All groups share one centre, and each spreads out both ways along 15 directions, with some noise.
Some rows, each with its group after it:
[  3   9 -31 -23  -8  -4 -30  13 -12 -22   0   9  13 -19 -11 -10  -3  12
 -51  -2   2]
J86
[-41  10  -3 -18 -31  -2 -13  10  -6  45  14   9 -27  12 -21  -1 -21  32
 -25   9  26]
J43
[-12  -7  -4  50   4   2 -16 -22  12 -29 -36  64 -10 -15  -6   7 -20   7
  11  32  -1]
J502
[ 42 -10 -23   9   0  -3 -24 -17  35  -9  -1 -24  20   9  21 -18  13 -28
   4  -1 -17]
J502
[-14  18  13   2   8   7  -8  -5 -22   0 -14 -27  56  15  25 -22  14 -23
   1 -18  30]
J43
[-20   4  12   5  -4 -44   4 -11  23  -4  -3  14  -1  -5 -41  30 -17  15
 -24   0 -36]
J137
[-26  -6 -37   0  42 -19 -17 -21   1 -37  -4  59  -7  17 -25 -16 -33 -23
 -29 -14  -6]
J86
[ 20   6 -41  12 -23 -13 -10   2   1  -2   8  19  10 -12   7 -31 -12  15
 -14   5  -3]
J43
[-24   5   3  26  -3   2 -15 -28  39  -8  38  42  11  21  -3  -6   4   7
  -6  24   2]
J86
[-10 -14   1  14 -12  10   1  23  15   4  42  14  14   7  36   0  14  48
 -14  16  43]
J137
[ 44 -13 -29   7  20  29  -7 -15  32 -35  30 -15  -7  27  44  25  24   0
 -14  -5 -11]
J43
[-28   7 -12  -1  13  17  -6 -14 -31   4   6 -37 -15  30  55  -9  11  10
   2  12 -30]
J502
[ -8  -4 -30   0 -19   3 -13  22  26 -29  20   9  35 -21  -8   0 -35  30
  -9 -21  26]
J502
[ 38 -49   8   4 -32  21 -26  16  14  -3  30  -7 -33 -25   3  23  -3  36
  -4  27  11]
J137
[-12  11   6  -6 -30   0  42  -4  18 -56   0   8  25 -40   7  11  -9  33
  29 -26 -37]
J137
[ 19  -4   4  -9 -13 -10   8   5  -6  -9  22   0   8 -32 -54 -30  -5 -14
  16 -17 -22]
J502
[ -2 -17  10  -7  20 -24 -18  -7  -4  28 -36  -5  -3  21  36   8 -17  -5
  -4 -14  -6]
J86
[ -7   5  36  18   2 -33  -1  19 -14  19  10  -1  27 -10  13  10  11  14
  -2 -21  -4]
J137
[ 13 -22  19  38  19   9  11 -32 -21 -26 -37  35  18  -6  -6  -2 -26 -10
  16  41  13]
J43
[-33   3   6  21 -58 -43  -3  24 -28   5  28 -41  -4 -28   4  -8   7  12
  21 -21 -16]
J502
[ 22 -41  15  16  45 -21 -24  11 -13 -10   8   5  12   3  15  12  -9 -14
  -7 -25   3]
J86
[ -2  22 -28   1  -5  49  15 -28   9 -23  13 -18   3  36  32   6   6   0
   7 -16  16]
J43
[  3  -9  -3  16   8  47  -4   8  52  36  19  16  -5  15  26   9 -24  49
  29   9  18]
J86
[  5   2 -32  33  21  10  23  -3  31  38  41  -3  -6  45 -14  -8 -22  10
  15   4  11]
J137
[-11  -4  17  39   9  21  -6  -3 -21   2  -2  -6  29   2  42 -11  14  29
   6  49   8]
J86
[ 19 -20  12  26  23  46 -11 -13   8 -10  13 -23 -29  23  31  32  27   0
  14  11   1]
J43
[ -3   4  -6  47  -2 -13  57   8  12 -31  29 -26  21 -12   7 -21  50  20
  36  25 -32]
J86
[ -9 -18  19  -8 -16 -11 -24 -16 -23 -26  19 -21  33 -10  31   5 -20  25
 -23  20 -29]
J43
[ 17  -2  34   0  31 -17  -3  44  -4  -2   9  -2  18 -24 -13  20  41  -8
 -15 -28   8]
J86
[ -8  -3 -28 -20 -14  35  53  16  -3 -13  -2 -28 -10  -9   1 -30   5  17
  39   2  13]
J137
[ -4 -11  14   5   0 -11 -15  -4 -42 -25  13  31   6  -7 -19  13 -19  -6
 -32  -8  23]
J86
[  7  -7 -16 -15 -10 -18  51   5  31   5  22 -50  38  13 -21 -33  12   7
   6  10   0]
J502
[ 14 -10   9 -36  10  18 -31  27  13 -17   1   8 -22 -29 -22  46   6  26
 -47  -1  -8]
J86
[ -7  -1  16 -42 -25  -5 -42 -14 -17  14  15 -37  26   2  23 -14 -11  13
 -33   5 -24]
J502
[-10 -11  -2  28  33  20  -4 -11  30 -36  14   3  -1  13 -26   4  26 -17
   4   8   8]
J43
[ 14 -10  16  15 -25   5 -46  -8 -55  23  -3  15  29  -4  48 -11 -36  21
 -23  22  29]
J43
[-11 -12  45  21  -1  -7   9  29  -7  21   2  18  -8 -22 -25  23  -8  16
  21 -12  29]
J502
[-15   9   6  29  45 -31 -11  31 -22   8   3  24  23 -14 -24   7 -21  19
 -22 -21 -15]
J137
[ 15  24   5  32 -11  12   9   1   5 -30  -9  30  21 -33   3  -5  30  13
   8  15 -11]
J86
[ 18 -12 -41  33 -37   3   4  -2  75 -13   5  17 -13 -15 -24   2 -26  12
  36   0   4]
J502
[ 37  -2  -2   3 -26 -24 -14  29  -3  39   4 -33  14 -15  16 -22  20   2
   2 -17   1]
J502
[  2   7 -11  -1 -13  -3  34 -11  40  14 -44  13 -14  15  -2 -13  24 -13
  16  19  28]
J137
[-26  12  -4  -9   2   7 -27 -46   5   4 -16  31   4   4   8 -33 -39 -10
  23  13 -45]
J43
[ -9  -7 -18   1  39   4 -24 -15  24  21 -27 -15   6  39  24   4 -13  16
 -31  36  -5]
J137
[ 32  -8 -12  28 -36  28 -15 -24 -29 -16  15 -37 -19  -8  32 -11   9  -1
  28   9 -28]
J43
[ -2   8  15   3  13  -5 -45  -3  29  -5 -23  26   6 -27 -25 -14  19 -13
  -8  24 -29]
J86
[-20 -13   0  13  14  -1 -10 -15  -6  15  20 -10  12  21   9 -29  -9   1
   6  34  -4]
J43
[-13 -27  29 -11  12  -3 -24  23  -7  16   5 -14 -40 -20 -11  21   6  22
  -3  13 -31]
J137
[ -8 -26  14 -28 -43   9 -15 -28   9 -16  -3   4 -26  -4 -27   7 -11  -7
 -12  34  17]
J137
[ 13   5  11  -1  26   3   6 -18  32  -5 -57   3  10   8  20  12  15 -16
  10   3 -13]
J86
[-14  19   1 -37 -19  20 -45 -23   8  19 -24  10  -1   4  16  -3 -32   3
 -11  -9 -12]
J86
[-21 -13  11 -26   1   3   0  11 -25  -1  12 -53  -5   0  11  10   0  22
  -8   3 -24]
J502
[  9  -1   5  40  -5   5 -19   9 -21  -8 -20  35   2 -18  20  11 -13   8
   6  -6  25]
J502
[-32   1   4   1 -27 -16  -1  32 -44 -23   3  -3  27 -35  -9   6 -28  32
 -16 -16  27]
J502
[ 23 -11  10  -4  15 -24 -37  25  -8  22   8 -22  14 -11  11 -17  16 -21
  -4 -29 -11]
J86
[-2  1  1 18 17 14  5  3 42 20 -5 28 -4  8 10  3 -2 14 25 -1  4]
J502
[-24 -32  -4   1  24   2 -40 -19  -1 -37  46 -21  13   5   1 -20  -9   5
 -15  38 -48]
J43
[  4  23  16  14   6 -10 -10 -11   8  13  14  21  11   4   6  -8   7 -28
  23 -44 -23]
J137
[ 16 -10  29 -16   4  -5  -8  35 -11  -1   9  -4  48 -42 -22 -12 -13   7
   3 -31   6]
J502
[-28   0  -3  15 -19 -30  36  11 -27  -9  11   7  -1 -16 -47 -15  -1   8
  -2  11  12]
J137
[ -8 -15  14  17  33  10  22   0  34  20  24 -18 -12  37   5  14  26  -1
  18  13   7]
J43
[  9 -17  -3  -7  -6  26  32 -23  51 -11  29 -52   9  15 -25  -8  -2 -12
  43  14 -18]
J86
[  1 -14 -27 -19  26  47 -31  13  -4  40  56   4 -20  23 -13 -29 -45   6
   9  -3  16]
J43
[ 20  -9   4 -34  -7  29  43   0  11 -11 -16 -19  16  18   5   1  16 -24
   9  -8  68]
J137
[ 35  -6 -35 -30 -10  13 -35  -2 -12 -15  -8 -22  22 -11  -2 -26 -24 -11
 -29  -5   3]
J502
[-23  33 -37  27  20  -3  13 -14 -16  11  -3  28   5  26   1 -33  -7  -8
   1  -2   1]
J137
[-31  13  15  -5  18 -19 -12 -12 -21  18  18  -1  -1  30 -12  -9  11 -31
 -14  -7   0]
J137
[ -5 -14 -36  25 -47  -7  -8   7  18 -21  17 -34  10 -22  18  -9 -19  38
  15  12 -12]
J502
[ 10 -33   1 -18  12   2 -35   0   5  -4 -10   0  32   3   4   6 -50   7
 -21  -7  25]
J86
[ -5  18  37  -8 -18  -5 -14  -7  29  17  28  17  13 -14 -14  32 -40  16
  20 -58 -38]
J137
[-34  -5  -3  26   4  29  -8   6  17  24  25   1 -39  -2 -21 -23  -1  18
  44  16 -18]
J43
[ 25 -13  -6  25 -25 -48  29 -34  19  11 -18  27   9  11 -16 -12 -15 -13
  -2  44   5]
J43

New rows, each followed by its group:
[ -3 -14  -2  -7 -40  36  -8  -1 -28 -16  28 -12  23 -27  -8 -63 -15 -14
  43   5  29]
J137
[ -8  10 -28 -27  17  47   6  31  22  -4  30 -34  -7   9  25  12   4  39
   3 -37  -3]
J43
[ 18 -19   2   4  47  14   7   4 -20 -19  17   3  20 -10 -41 -39   4 -21
   7  12  -9]
J502
[  3  -3  12   3   5  37 -17   3  -8 -16  35   7   6  -1  66  20   6  37
   4 -19 -12]
J137
[-23  34  18 -15   6  28  -8  18  19  19   2  -1  42 -13   6 -24   7  11
  21 -16  -1]
J86
[-34   0  -7 -11   5  12  -7   4  25  12  30 -10 -27   5 -16  -8  -3  17
  16  -2 -30]
J43
[  0 -21  23 -13  -5  -9 -24  42 -16  57   9 -29   2  -9  13   3 -16  30
  -5 -17  24]
J86
[-27   0   3  38 -21  -7  -5 -19  17  24 -29   1 -17  19  20   8  -7   2
  26  26  18]
J502
[  6  15 -22  -4 -22  17  13  10  17  15  12   8  -7   2 -18  -6  -9   6
  12 -28  27]
J43
[ 20  -4 -10  -5  33  -6 -33  12  -5  -6  26 -15  11   3  37 -16  35   4
 -28  -4 -40]
J502
[ 34   2 -36 -33  16  14   4 -12  26   3  -8  19  16  17 -42 -29 -16 -14
 -32   7  23]
J502
[-27  -6  15  27  -7   8  24   8   7  12  11 -11  25  -7   2 -17  -7  38
  32  30   7]
J86
[ 23   0 -13  36 -25  31  -9  -2 -29  23   1  17 -27   0  -9 -14  -8  -5
  16   4  42]
J43
[-21 -15  54  13  45 -18 -25  12  -8  64  -4 -18 -13   8 -35  21 -17  -3
  13   1 -24]
J137
[ -5 -15  -8 -26  21  29  25  -8  -8 -40  23 -23   7  12   4  19 -24  15
  -4  -3 -11]
J43
[ -8 -29   4 -25 -38  31  18   7  11 -37  15  -1 -17 -26   2 -32  35   1
  29  23  29]
J137
[ -9 -24  28   5  44 -14   7  27  12  39   5 -27   2  28  -7  42  -2  27
 -28  13  19]
J137
[ -4   8   6 -14  -8   8   8 -11  11  -3  40 -35  10  24   2   5  27 -10
 -12   6  -1]
J86
[-37   0  16  20  -7  -6 -34 -23  28  -8 -38  26  -4  -9 -15   4 -26 -27
  35   0  -6]
J502
[  2  14  -3  28  15 -22 -44  52  26  39  -9  20  38 -19  31 -27  12   5
  13 -39  20]
J502
[ -3 -15  16  19  -4  40 -42  -4  -9  11  23 -28  -1  22  24   8  10   9
  -6  15  35]
J43
[-26   1  46  18 -13  -5 -13 -19  -7   6 -41  38   0  -2 -17  32 -28 -28
  19 -10  40]
J502
[-61   2  46  -9  -9 -37  -1  -5   7  22  11 -35  16  24   3  18  11  -5
  -4  -2   2]
J502
[ 19   3  10   7 -46 -54   8  -9   9  -6 -21  11  26 -21 -16  -1   2  -7
 -16  -1   2]
J43
[-24  16   1   0   4   3 -20  -6  -6 -46 -26  -6  15  -9  14  12  28   3
 -30  -8  -8]
J43
[ 20   7 -11 -16  42  28 -48  23  31  -2  11  23   3  -9 -11  -6  13 -13
 -18 -18  -3]
J86
[ 13 -38  21  -7 -24 -18 -25  20  45  -3  -2 -12  12 -53 -47 -22  -2  -2
  23  15 -12]
J137
[  9   6 -12  15  37  28  26  13  16   5   1   1   0  37  26  20  25  12
  -4 -11  47]
J43
[ -4  11 -52   0 -22  18  22 -11   6 -37  28  25   4  14  12 -14  -7  24
 -18   3  23]
J137
[-38   1  -8  -5 -18   3 -46  -9  12  -7  13  -8  27 -21 -30 -51 -25   0
  11   8 -23]
J43
[-42   5  11   3  28  -6  24   0   3  -1 -35   1  13  18  23  -5  23  15
  -5  29   6]
J137
[-14  -3   5  -3  28  19  24   4  34  -9  -2  -8  -1  16  40   3  34  15
  21   6 -11]
J137
[ 25  -7  -6  16 -16  -6  42 -17  17  10  -4 -15  -4   4 -32 -23   5 -20
  39  12   0]
J502
[-16   0   9  -5 -10  -7 -19 -10 -21  31   2  -4 -42  10  22   3  13  26
 -23  29 -32]
J502
[ -8  29  -8  44 -36 -16  31 -12  38   9  21  18  11   0 -21 -37  37  -2
  31  25  -3]
J86
[-14  46 -10 -20 -12  36 -22 -26  12 -20 -39  18  14 -15  17 -14   8   6
  -8  17 -30]
J86
[-28 -30 -14  42  43 -18  46  -4  16 -31  33  31  23  27 -18  -9 -20  10
  14   8  25]
J86
[ 30 -25  21  -2 -15   1   5  -5  38   6  19 -20  -6   4 -11  50 -19  23
  -1  -2  -4]
J137
[  9 -18  33  19 -24   9 -19 -20  -4   3  -2  -7  20   6  44  27 -14  20
   0  18  16]
J502
[-39   9   9  11   3  -2  -7  10   4  -7  35  -9  -2  -3  22  -3  24  26
   8 -10 -37]
J43
[ 26 -10   9  -8 -37  33  -2  16 -48 -22  33  -1   4 -44 -12 -14 -19  -2
  29 -34  18]
J137
[ 17  11  -2   3   1   7 -12   1  -7  35 -11  20 -38   6  24   5  14  10
  -3  -4 -14]
J502
[ 16 -11  -9 -11  -9  -5  18 -10  65 -13   8  -3  28  10 -27  23 -25  10
 -12  -3  15]
J137
[-41   4 -23   7 -14   1 -12  20   2 -11   9 -17   1 -13 -13 -22   5  37
 -14  18  -3]
J43
[  1  24   6  29 -18 -14  36  15 -13 -21  -2  -8  29 -38  -2 -23  38   8
  24  -1 -19]
J86
[-23 -13  25 -26 -22   4  -7   9 -30 -41  10   5  44 -33 -10  -3 -19  14
 -22  -3  31]
J137
[ 26 -46  12  10   0  19 -16  14  34  10  25  -6 -37 -10  -6  31  -4  35
   6  28  -3]
J137
[ 20 -19  -1  20 -26  12   5   3 -18  -8  57  13  11  -1  -6   6 -27  16
   0 -13  38]
J86
[  0 -18 -15   7  15 -42 -12 -28  -4 -34   1  44   3  10  -3   0 -38 -25
 -10 -41 -11]
J86
[-25 -14  20  16  -1 -26   4   1  12  16  25   5  42  22 -21  -2  -8  10
 -24  22  46]
J137
[-17  -6 -22 -11  46 -12  42  31  35   4  25  44  11  15 -29   2 -23  31
 -19  -1  24]
J43
[ 58  13 -12  38  10 -12  -9   0  27  37   6   8 -19  12  25  21   7   0
  12 -34 -31]
J137
[ 42 -10   0  43   2  24  25 -16   2   5 -14 -25  -5  13  12  -8  24 -28
  46   7  17]
J43
[ -1   3  31  10  -3  22 -41  -7  -4  31  -7  -7  16   5  58   4   3  12
  10  -7   1]
J43
[ 25  -9  -4  30   4  19 -36  -2  17 -13   3  10  10   3  64  23  -2  20
   0  -4   2]
J502
[ 19 -36  33   1  26  -9   7  -9  20 -11  50  -7  10  12  17  29  -1   3
   5   6 -31]
J43
[ 13 -15  17  19  34  26 -22   5  -5   0  15 -18  -6   4  49   9  23   8
  20  -4 -26]
J43
[-29  15   2  25  42  -7  45   0  -8 -18 -32  31  30   6 -16 -25  13 -16
  18   4  24]
J137
[-18 -20  17  25  38  21 -17  13 -24  17  33  22   1   6  -3 -12  -8  21
  -2  26  17]
J502
[-25  -1  14 -26  14 -17 -33  -1 -33 -19  -3 -23  20  -4  28   2  12   9
 -43   5 -35]
J502
[  1   4 -38  -2   5  38  12 -24  16 -36 -18  17  -7  -3   2 -29 -15  -6
  28  10 -13]
J137
[ -8   0   3 -23  20  -5 -26  28  -7  58  -3   2 -49  10 -15  -1  11   4
 -26  -2   2]
J502
[  5  -3   4  18  49  19  35   2  48 -11 -35  26   2  -3  -2   7   3  10
  37   3 -15]
J502
